There are 10 hidden switches. A switch that is on adds its own fixed numbers to the row, and there is some noise. The rows also spread widely along 14 directions, which tell nothing about the answers.
In the rows, 128 means zero.
Some rows, each with its switches (1 for on, 0 for off) after it:
[121  48  92 102 148 170 133 118 180  67 142  76 123 128 159 128 146 164
  97 178  66  97 106  71 124  92  93  53 138 125] -> 1 1 1 1 1 0 0 0 0 1
[141 124  85 168  76  78 148 118 126 158 150 147  82 143 182 127 146 156
 149 127 127 158 138 115  85  94 138 119 139 117] -> 1 0 1 0 1 0 0 0 0 1
[143 108 102 146 171 172  99 175 156 150 149 107 135 135 150 120 123 119
 122 150 135 158 119 141 121 127 168 101 103 132] -> 0 0 0 0 1 0 0 0 1 0
[139 127 100 139 124 130  95  75 124 115  66 130  75 172 111 150 181 146
 142  93  81 148 136 128 169 123 132  84 134  95] -> 0 0 1 0 1 0 0 1 0 0
[151 149 162 156 153 104 117 125 127 156 116 124 130 103  78 136  66  75
  96 155 154  61  93  69  92 126 135 104 133 143] -> 0 1 1 0 1 0 1 1 0 0
[140 162 100 117 180 131  66 100 137 161 110 115  99 167 147 109 138  95
 121 169  98  95 128 152 105 136 168 115 108 143] -> 0 0 1 0 1 0 0 0 1 1
[131  59  99 133 198 162 120 147 183 125 153  91 151 118 143 118 171 116
  94 171 135 133 143 108 120 144  99  74 106 164] -> 1 0 0 0 0 0 0 0 0 1
[184 101 116 177 110 116 130 110  75 124 130 106 126 123 138 138 176 129
 146 163 156 143 224  82  90 176 160  62 149 155] -> 0 1 0 0 1 1 0 0 0 1
[120 110 121 129 150 128  82 114 158  90 156  79 119 131 140 119 217 116
 117 106 126  96 126 132  83 132 100 100 133 124] -> 1 1 0 1 0 1 1 1 1 0
[171 122 109 143 153 119  94 108  88 150 169  86 121 159 201  72 163 120
 138 185 136  90 156 123  99 152 193 115 111 160] -> 1 0 0 1 1 0 0 1 1 1
[122 127 128 118 135 166 154 112 162 125 107 133 142 140 111 165  83 130
 101 163  52 167 110  51 155 135 103  85  77 138] -> 1 1 0 1 1 0 1 0 0 1
[100 127 122 135 123 157 125 120 154 107 117  99 136 188 169 141 105 146
 109 135  72 115 126  82 166 104 105  79 125 100] -> 0 0 1 0 1 0 0 1 0 0
[133 152 137 144 101  80 133 124 148 168 173 126 152 134 189 120 156  80
  74 184 143 127 146 146  99 152 128 156 104 162] -> 0 0 0 1 1 0 1 0 0 1
[164  99 103 178 117 114 170  94 116 172  78 153 112 114  84 140 130 128
 135 198 144 129 163  56 100 139 115  55 133 152] -> 0 0 1 1 0 0 1 0 0 1
[137 117  94 119 162 120 137  75 154 134 119 149  98 117 109 137 211 126
 122 142 106 159 152 106  84 146  99  93  98 152] -> 0 1 0 0 1 1 1 1 0 1
[149 126 139 131  68 161  79 151 144  99 116  73 150 167 160 139 172 120
 118 141  86 176 175 160 160 142 160 104 154 119] -> 1 1 1 0 1 0 0 1 1 1
[125 104 128 152 208 122 107 123 109 149 138 109 101 162 146  81 181 127
 109  55 152 123  85 140 160 133 137 131  86 118] -> 0 0 0 0 0 1 0 0 0 1
[138 141 154  90 167 154  94 124 142 132 188  96 167 115 109 125 155 123
 142  80 149 154 131  75  87 154 106 134 119 139] -> 1 0 0 0 1 0 0 0 0 1
[123 184 146  89  82 119 101 104 110 127 172 103 143 116 103 135 165 143
 166 107 160  75 125 101  26 132 135 157 167 103] -> 0 0 0 0 1 1 0 1 0 0
[174 136 143 186  91 105  80 121 108 126  69  92 115 114  64 187 112  77
 113 153 132  70 173 104 106 170 159  72 169 132] -> 1 1 0 0 1 0 1 0 0 1
[135 172 120 137  87 118 102 115 143  92 153 114 121 169 180 186 119 135
 139 151  66 167 197  92  72 169 145  81 129 132] -> 1 1 1 0 1 1 0 1 0 1
[139  79 142 160  54  93 145 134 136  64 171  85 120 112 152 157 162 166
 124 106 155 124 124 106 101 146 132  97 175  95] -> 1 0 1 0 0 0 1 1 0 0
[161 109 145  87 112 135 131  75 107  89 113 116 128 100  74 145 199 147
 134 125 119 155 122 101 146 168 148 115 126 130] -> 1 1 0 0 1 0 0 1 0 0
[117 174 137 145  84  66 150 101 131 140 119 159  96 126 117 170 120 117
 119 100 115 145  96 106 115 125 126 145 100 113] -> 1 1 0 0 1 0 0 0 1 0
[135 118  65 138 112 109 138 132 126 140 176 117  81 138 194 110 122 173
 150 184 119  84 106 125  47 111 191 122 122 117] -> 1 0 0 0 1 0 0 1 0 1
[169 146 102 152  94 100  54 145 193 145 131 126  91 108 123 179 117  89
 112 173 102 124 127 159  43 115 152 103 164 138] -> 1 0 1 1 1 0 1 1 0 1
[172 120 119 150  84 135 105 179 162 163 152 121 152  87 119 135 125  92
 117 181 150 160 134 139  77 104 156 123 154 154] -> 1 1 0 0 1 0 1 1 0 0
[137 143 113 105 112 159 106 139 185 168 105 147 150 121 114 142 138  87
 101 200  86 177 122 153 116  88 127 120 124 159] -> 1 1 1 0 1 1 0 0 0 0
[127 102 110 171 161  73 156 113 114 108 154 130  69 127 157 129 154 143
 109 105 155  93  89 115 104 157 157 111  89 106] -> 0 1 0 0 1 0 0 1 0 0

New rows. What belongs after each?
[171 123 115 121 136 163 106 121 141 114 143 117 118 122 118 151  98 145
 156 147  80 185 137  51  87 130 144  67 124 141] -> 1 1 1 1 1 0 1 0 1 1
[180  76 100 182 136 129 124 148 109 170 144 114 116 105 136 107 160 131
 142 153 173 139 150 115  88 117 164  92 142 151] -> 1 0 0 0 1 1 0 0 0 1
[ 82 140 114 103  93 127 159 115 163 114 161 130 119 154 151 136 135 188
 150  76  90 166  79  74 121  79  84 135 109  90] -> 1 0 0 0 0 0 0 1 1 0
[142 122  70 117 136 138 118  95 118 117 135 123  73 141 157 119 104 172
 165 174  70 101 101  81  71  71 167  77 133 124] -> 1 1 1 0 1 1 0 0 1 0
[174 160 152 121 117 152  52 133 150 135 153 110 150 136 126 148 137  96
 138 100 106 214 146 121 123 134 140 117 139 142] -> 1 0 1 1 1 0 1 0 1 0
[133 189 112  85 148 148 103  68 117 162 112 135 124 164 108 114 161 135
 174 165  97 134 162  93  69 146 137 110 113 148] -> 0 0 1 0 0 1 0 1 1 1
[114 126 107 186 108  93 169 119 107 157 107 138 100 163 142 118 149 142
 134 119 137 117 137  94 125 129 121 109 100 112] -> 1 1 0 0 0 0 0 1 0 1
[163 163 152  92 148 129  76 103 143 161 106 135 139 134  91 116 151  75
  97 128  98 189 120 136 159 130 132 143 116 166] -> 0 1 1 0 0 0 1 0 0 1
[137 154 112 154 110  91  91 110 161 130  83 127 104 143 116 183 132  83
 100 159  82 139 166 125 125 143 124  88 121 152] -> 1 1 0 0 0 0 0 0 1 1
[176 128 159 165  77 104  99 126 120 128  90 104 129 108  83 167 133  84
 100 144 129 123 152 121 135 160 156 104 155 139] -> 1 1 0 0 1 0 1 1 0 1
[121 197 134 167 109  75 121  81  94 157 103 140 106 196 157 138 102 103
 123 111  93 113 164  71 134 127 115 112 114 123] -> 0 1 1 0 1 0 0 0 0 1
[169 109 147 166  62  94 118 142 114 120 130  95 134 116 148 161  87 111
  91 172 129 105 121 117 152 123 180 108 162 134] -> 1 0 0 0 1 0 0 0 0 0
[156  81 119 104 116 121 115  79 136  71 128  94 131 115 123 139 192 136
 114 147 108 139 170  72 135 117  92  63 176 150] -> 0 1 1 0 0 0 0 0 0 0
[163  88 120 164 120  90 122 127 150 166 110 132 115 114 133 120 190  94
  80 157 147 152 134 160 144 111 129 115 136 166] -> 0 0 0 0 0 1 0 1 0 1
[114 139 112  87  99 168 143 136 144 124 139 106 146 147 135 135  74 170
 133 197  82 107 102  80 104 118 156 113 125 119] -> 0 0 0 0 0 0 0 1 0 1
[122  97 101 178  93  98 148 101 115  80 132 100  97 156 175 166 191 157
 130 114 109 129 193  94 107 164 116  66 130 109] -> 1 1 0 0 1 1 0 0 0 1
[157 105  92 133 123 127 116 117 188 159  99 145 110 105 108 158 107 114
 113 181  82 164 114  86 131  54 106  77 137 164] -> 1 0 0 0 1 0 0 1 1 0
[128 138 157 105  85 124 149 132 148  81 178  94 166 120 151 158  51 145
 119 180  98 123 119  25  93 122 125  89 142 143] -> 1 1 1 0 0 0 0 1 1 0
[157 128 158 109  59 105 164  79 117 115 133 115 171 102 119 142 197 110
  96 212 136 130 188  94 106 190 122 119 135 165] -> 0 1 0 1 1 0 1 1 0 1
[138 168 118  69 120 142 120  80 113 159 145 125 152 143 122 100 173 141
 165 154 115 157 163  84  94 129 124 138 123 155] -> 0 0 0 0 0 0 0 0 1 1
[165 132 127 173 122  94  74 126 120 114 127 101  84 140 130 136 106 110
 134 103 119 113 119 103 108 110 159  86 156 122] -> 1 1 1 0 0 0 1 1 1 0
[128 147 159 107  77  91 144 114 183 108 162 129 156  77 104 178 140  98
  93 168 134 133 126  96  57 150  92 127 142 146] -> 1 1 1 0 1 0 1 1 0 0
[150 146 134  63 121 127  95  39 126 117  92 118 125 119  74 132 196 122
 139 177  96 104 135 107 108 130 125 106 151 158] -> 1 0 1 0 0 1 0 1 1 0
[186  80  78 151 128 111 117 132 153 153 126 153  74  81 120 139 158 130
 126 190 139 155  90 168  84 114 188 102 131 141] -> 1 0 1 1 1 0 0 0 0 0
[144 196 118 146 125  65 104 117 117 149 176 150  82 147 159 137  82 120
 142 103 119 150 117  99  52 139 162 139 110 129] -> 0 1 1 0 0 0 1 0 0 1
[171  95 120 161 136  51 144  79 117 147 138 160  66  66  97 127 176 114
 112 107 159 117  72  97  81  95 119 121 127 146] -> 1 1 0 1 1 1 1 0 0 0
[139 117 136 115  88 121 114 103 133  89 104  95 105 129 102 155 134 147
 117 149  98  90  98 124 122 153 160 106 151 105] -> 1 0 1 0 0 0 1 1 0 1
[171 118 144 142 102  82  97  88  69 117 151  73 133 142 182  96 174 103
 100 156 135  68 179 104 128 126 153 111 171 160] -> 0 1 0 0 1 1 0 0 0 1
[106 101  94  85 153 151 162  47 109  96 133 100 121 170 149  92 201 191
 150 141  90 103 149  53 130 144  95  88 106 123] -> 0 0 0 0 0 0 1 1 0 1
[138 122 112 145 135 125 133 137 131 149 171 119 134 104 132 124 108 129
 142 140 147 102 121  52  49  82 112 100 141 142] -> 1 1 0 0 1 1 0 0 0 0
[140  98 111 155  62 112 165 148 128 148 161 126 120 125 159 102 136 175
 159 125 155 161 105  93 102  64 132 121 156 113] -> 1 0 1 0 0 0 0 1 1 0
[182 105  89 119 112 118 137  95 114 128 131 150  91  87 110 151 133 154
 151 181 105 163 123  88  82 113 173  90 134 154] -> 1 1 0 0 1 1 0 0 0 0
[155 115  87 165 119 131 107 111 104 153  98 125  77 171 141 125 121 161
 159  82  85 157 127  85 162  73 140  90 135 107] -> 1 0 0 0 1 0 0 0 0 1
[147 117 139  96 136 164 133  96 140 124 134 119 159  99  69 132 198 127
 149 124 139 176 166  69  88 164  88 100 130 145] -> 1 1 1 0 1 0 1 0 0 1
[145  93  95 177 124 127 160 124 120 126 134 132  97 148 173 136 122 155
 131 161 117 159 131 112 132 146 169  82 101 118] -> 1 0 1 0 1 0 1 0 0 0
[135 113 127 132  99 109 152 116 155 165 101 140 120 121 119 117 139 116
  97 171 116 150  89 135 147 100 127 131 120 143] -> 1 0 1 0 0 0 1 0 1 1
[136 168 107 142  89  98 184 105 117 193 122 194 110 119 118 129 138 135
 152 177 141 168 124 107  61 114 147 137 103 137] -> 0 1 1 0 1 1 0 1 0 0
[115 128 103 184 143 186  91 137 133 135  80  87 125 203 122 144 140 141
 165  94 102 120 190  79 132 137 104  45 135  88] -> 1 0 1 0 1 0 0 1 0 1
[135 114  78 138  76 153 118 159 153 168 131 120 132 141 150 104 140 147
 153 171 123 144 127 138  99  51 135 115 170 121] -> 1 0 1 0 0 0 0 0 0 0
[153 142 142 140 119  82  74  74 135 106  85 122 101 127  85 191 181  89
  99  88 112 135 153 129 157 160 116 101 145 127] -> 0 0 0 0 1 0 0 0 0 0
[125  72 132 133 116 144 159 117 106  67 130  77 119 129 108 126 166 187
 145 112 142  86 119  65 111 161 132  75 144  90] -> 1 1 1 0 0 0 0 1 0 1
[128  87  91 140 146 151 113  98 155 104  89 104 102 138 101 148 207 140
 126 125  96 112 151 100 120 138  92  60 125 114] -> 1 1 0 1 1 0 0 1 0 1
[ 99 157 152 129 124 144 100 126 119  99  94  88 138 164 103 156 123 115
 104 115 107  71 110 124 145 159 143 111 121  94] -> 0 1 0 0 0 1 0 0 0 0
[146  97 159 109 159 135  91 113 155 100 124  93 133 107  67 132 170 118
 115  68 131 138 107  73 134 118  78  94 153 132] -> 1 1 1 0 0 0 0 1 0 1
[152 110 134 143  69  89 133 118 125  82 166 109 119 107 128 155 178 154
 150  96 156 156 154  86  73 144 121  99 171 116] -> 1 1 1 0 0 0 0 1 0 0
[156 114 153  96  82 168 168 116 104  95 170  96 186 107 126 137 109 160
 142 190 119 151 150  33 112 161 150  98 132 146] -> 1 1 0 0 1 0 1 1 0 0
[156  83  93 152 185 144 148  83  99 158 116 123 104 141 131  84 159 147
 150 153 133 117 140  66 120 132 131  73 106 145] -> 1 0 1 0 1 0 1 0 0 1
[142 137 173 126  70  44 157  87 128 126 174 115 155  87 148 125 139  85
  77 188 160  67 127  79  77 124 102 141 158 167] -> 1 1 1 0 1 0 1 1 0 0
[194 135 124 177 155  73  53 103 117 183 108 142  81 120 102 125 139  71
 126  85 148 138 121 123 129  83 139 110 156 154] -> 1 0 1 0 1 0 0 0 0 0
[131 116 154 137  92 165 126 163 137  96 160  83 171 119 106 152  93 156
 152 113 138 126 137  31  76 107 102  72 177 111] -> 1 1 1 0 0 1 0 1 0 0
[139 124 150  86 121 165  97 135 157  94 161  88 175  95  92 150 212 116
 133 112 147 177 155 128  97 175 118 125 132 132] -> 1 1 0 0 1 0 0 0 1 0
[140  74  96 168 135 114 160 118 138 147 102 140  93 160 174 105 160 138
  88 152 103 182 114 149 198 120 144 100  95 135] -> 0 0 1 0 0 0 1 0 0 1
[137 183 136 155 121  95 128 105 105 182 138 142 127 150 123 134 121 114
 152 111 145 130 152  73  85 148 128 132 106 134] -> 1 0 0 0 1 0 0 1 0 1
[146 123 111  95 147 128 107  98 144 144 132 127 114 146 158  84 162 114
  97 169  77 150  89 145 148 105 143 137 100 157] -> 1 1 1 1 0 0 1 0 0 1
[142 137 127  46 115 165  92 116 182 113 143 109 155  97 111 141 163 114
 108 202  77 149 108 142  96 109 144 131 132 162] -> 1 1 0 0 1 1 0 1 1 0
[120 145 114 138 110 121 152  71  83 147 112 133 119 150 102  92 217 145
 173 111 155 104 146  91  88 144 104 121 122 105] -> 1 1 1 1 0 0 1 0 0 0
[129 109 119 104 149 132 121 114 151 115 163 104 126 107 128 118 165 139
 130 138 149 105 109 102  76 121 120 109 138 125] -> 0 0 1 0 1 0 0 0 1 0
[139  91 121 192 177  84  97 130 129 124 102 108  73 121  95 145 142 109
  97  74 167  69  83 130 138 134 135  91 131 104] -> 0 0 0 0 0 0 0 0 0 0
[144 101 126 148 168 152 115 145 139 145 115 104 137 120 109 118 169  88
  92 161 144 120 123 157 132 180 161 114  90 141] -> 1 1 0 0 1 0 1 0 0 1
[143  85 119  92 148 147  83 138 190  96 160  87 150 103 129 122 169 110
  93 141 117 143 123 111 114  82  88  93 169 153] -> 0 1 1 0 0 0 0 0 0 0
